There are 3 ways to turn a row about zero (a turn may also mirror it). The second row of each pair is the first, turned, with some noise. The first 21 pairs use one turn. New pairs use 2 turns, one after the other, and a turn may come again.
Known pairs, each followed by its turns in order:
[ -2.1 -53.1   8.7  -9.8  15.6 -51.0]
[-19.3  15.6  17.8  20.5  62.0  28.1] : (0)

[-19.4  53.8 -55.1 -24.5  -6.2 -22.1]
[-54.2   5.0 -45.6 -19.9 -39.9 -11.0] : (2)

[ 21.4 -50.8 -21.7  -4.6  47.3  42.6]
[ -8.2 -51.2 -53.5  36.2  17.3  25.6] : (0)

[-15.4  29.9   1.4  30.9 -43.7  -5.4]
[ -9.4  18.4  37.0 -16.5 -35.8 -22.5] : (0)

[-25.2  16.0  31.9  52.1  17.9  20.5]
[-28.5  21.3 -23.1  20.7 -20.3 -52.6] : (0)

[  2.4  48.7  33.7  22.8  43.1 -13.1]
[  1.2  62.9 -41.0  -2.4 -10.0 -21.9] : (0)

[ 41.9  50.0  24.3  28.6 -28.3 -18.2]
[ -2.6 -24.3 -26.9  61.7  32.7  16.0] : (1)

[ 22.6   0.5 -24.6  36.3 -34.7 -21.6]
[  7.8  -7.9 -44.9  35.8  14.7 -15.6] : (2)

[ 15.4  54.1  49.7 -31.5 -36.4   3.8]
[ 45.6   1.7 -45.9  25.2  47.0  30.4] : (1)

[-22.8  40.3   6.3 -45.5  15.4 -44.9]
[ 25.9 -52.4 -38.1 -41.8  13.4  19.9] : (1)

[-44.3 -10.2  55.5   9.5  29.0 -28.2]
[ 56.4 -38.2  20.2  -1.1 -45.6  10.7] : (1)

[-54.1   7.3  -5.5 -18.4  13.5 -32.2]
[-20.7  14.2  -0.3 -47.0  43.2 -15.6] : (0)

[-24.8 -19.2  41.0  45.2 -50.6  35.1]
[ 18.5  45.7  -9.2  59.6 -43.6  -9.0] : (1)

[ 14.5   9.2 -30.8 -19.4 -31.5  -0.9]
[-25.4  14.0 -34.0 -11.0  22.1 -14.4] : (1)

[ -2.1  55.2  43.4   9.5 -29.4 -38.3]
[ 29.2 -36.9 -47.9  42.3   9.3  21.2] : (1)

[ 50.0 -19.3   7.3  42.8  28.1 -46.7]
[ 16.8 -73.0  -0.5  43.9  16.4  -8.0] : (2)

[ 44.6  38.4 -12.0  46.8  -3.5  24.6]
[ 13.0   3.0 -21.8  65.7 -36.5  12.5] : (2)

[-49.0  29.4  54.3  -3.0   5.3  55.0]
[  8.4  53.3  34.3 -17.1  -6.3  70.1] : (2)

[-18.3 -21.6 -19.7 -30.4 -44.9  40.9]
[  5.2  67.1  -1.5 -23.2   6.0 -32.5] : (2)

[ -2.9 -31.9 -15.4  34.9   6.4  26.7]
[-39.8 -26.2 -12.0  29.5 -14.0   1.5] : (0)

[  4.3  35.8  48.8  -4.8 -12.8 -51.9]
[ 26.5 -39.1 -32.7 -31.3  -7.1  40.6] : (2)

New pairs, each followed by its turns in order:
[ 6.7 54.8 -1.7 -7.1 45.3  7.1]
[ 16.5  51.8 -31.7  21.2 -24.9 -25.2] : (2) (1)

[34.2  1.6 41.9  6.3 19.8 52.3]
[12.5 18.3  5.6 70.3 29.7  6.7] : (2) (1)

[-31.4 -36.2   7.4 -51.7 -26.6 -25.5]
[ 13.4 -42.4  64.5 -11.9 -11.3  15.5] : (0) (2)

[  7.6 -40.9  21.4 -17.3  32.6  18.3]
[39.3 36.8 -4.8 24.4  9.7 -8.0] : (1) (0)

[ 38.6 -39.6  -8.3 -13.8 -55.6 -31.5]
[-42.6 -69.1 -28.0   1.9  25.7  -0.8] : (1) (2)

[ -0.2  26.3 -47.9 -18.8  -1.6  22.9]
[  0.4  15.8 -17.4 -51.2  -7.0  25.6] : (1) (1)

[-31.7  31.1 -21.4 -19.6  -9.5  41.7]
[ 18.1   7.2  13.2 -51.3 -21.9 -30.0] : (2) (0)

[54.8 15.0 29.9 -0.3 -0.4 53.7]
[  3.2 -11.8  40.4  20.2  -1.2  69.5] : (1) (1)

[ 12.0  20.2 -13.7 -37.3   4.7 -15.2]
[  2.7 -19.3 -28.1  -8.0  27.0  18.8] : (1) (0)

[ 38.0  40.3   4.5 -11.1 -49.3 -49.3]
[ 59.6  18.3 -10.0  -6.5 -50.6  28.1] : (0) (2)

[ 33.6 -52.5  38.1 -49.1 -42.7 -13.0]
[ 59.4  23.3 -14.2  16.0  22.1  66.5] : (2) (0)

[-26.3 -15.3 -19.7  32.0 -12.2  53.9]
[-14.0  41.6 -27.3 -16.7 -35.5 -30.9] : (2) (0)

[  9.4 -22.2  38.9   5.1  30.9  -8.4]
[-32.5 -16.2  -3.0  39.1  -4.9  15.8] : (0) (2)

[ -2.0 -19.5 -16.4  51.3  14.8  49.3]
[-23.7   8.6 -16.8   6.1 -59.1 -40.5] : (0) (1)

[ 42.8 -10.8 -36.8 -27.2   9.4 -37.9]
[-20.2   7.4  44.8   0.4  38.6  38.9] : (2) (0)

[ 49.6  50.1  26.8 -51.7   5.5 -40.0]
[ 65.5   5.6 -37.2  -4.3 -58.6  30.2] : (0) (0)

[-53.8  26.9  44.4 -30.1 -45.0 -52.2]
[-73.5   8.2   8.8  -3.8  39.4 -58.8] : (1) (1)

[ 14.3  -1.8  16.0  12.7  43.9 -36.1]
[-14.9 -27.2  10.6  40.5  29.2  -4.4] : (2) (0)

[ 29.1 -10.6 -20.0 -37.6 -37.6 -40.2]
[-32.6  16.5 -11.3 -23.8  41.1  46.2] : (1) (0)

[ 31.6 -20.0 -21.1  31.1  43.3 -11.7]
[ 10.2  -1.9  28.2 -25.8  40.8  40.3] : (1) (2)

[35.2 14.8 32.2 26.2 31.3 36.6]
[-62.5  -8.1 -27.6  27.7 -10.9  -8.7] : (0) (1)

[ 24.2  31.9 -23.3  38.2   0.3  42.7]
[-21.9  -9.7 -21.7 -17.8 -22.2 -61.9] : (1) (0)

[ 12.4  18.7 -28.0   6.4 -19.2  47.2]
[  3.4  24.1 -15.1  11.7   1.9 -52.4] : (0) (1)

[-31.5  22.3  48.9  35.4 -19.4 -45.3]
[-27.0 -32.2  37.6  49.5 -33.4  37.4] : (1) (0)

[ 25.0  33.9  -8.6 -36.3 -26.7   8.8]
[ 23.8  -4.5  40.0 -27.1 -23.4  25.2] : (2) (0)

[-33.3 -17.4  54.5  37.8  44.1  13.7]
[37.7 37.9 53.7 20.6 -8.5 41.2] : (2) (1)

[ 17.2 -51.0 -32.7  39.8 -33.2  32.3]
[-32.3  70.0 -29.5  -2.7 -24.0  19.2] : (2) (0)

[ 44.2  27.3  44.0 -20.9 -17.7  38.2]
[-12.1 -22.3  28.0  56.3 -43.0  18.9] : (1) (2)

[ 10.3   6.9   5.9  13.7  -0.1 -24.0]
[  2.4   3.2 -15.4   7.6   2.5  25.3] : (0) (1)

[  9.4  -4.0  50.2  18.5 -28.5  -8.6]
[-38.6 -14.6  17.6  46.0  -1.7  -5.7] : (1) (1)

[ -4.2 -47.3  44.3 -26.7  -8.0  17.0]
[ 40.6 -47.7 -21.9   7.0 -33.1   7.8] : (1) (2)

[  0.2  26.5  48.8  41.7 -22.9 -15.9]
[  1.3  26.6  28.1  51.3 -24.5 -28.7] : (2) (2)

[ 27.5  17.6 -15.8 -36.2 -37.8  39.5]
[-26.3 -21.1   0.1 -37.1   3.3  52.5] : (1) (1)

[ 37.3  -9.3 -50.8  18.4  30.1 -47.2]
[ 42.1 -11.3  14.6 -29.3 -54.9 -31.8] : (1) (1)

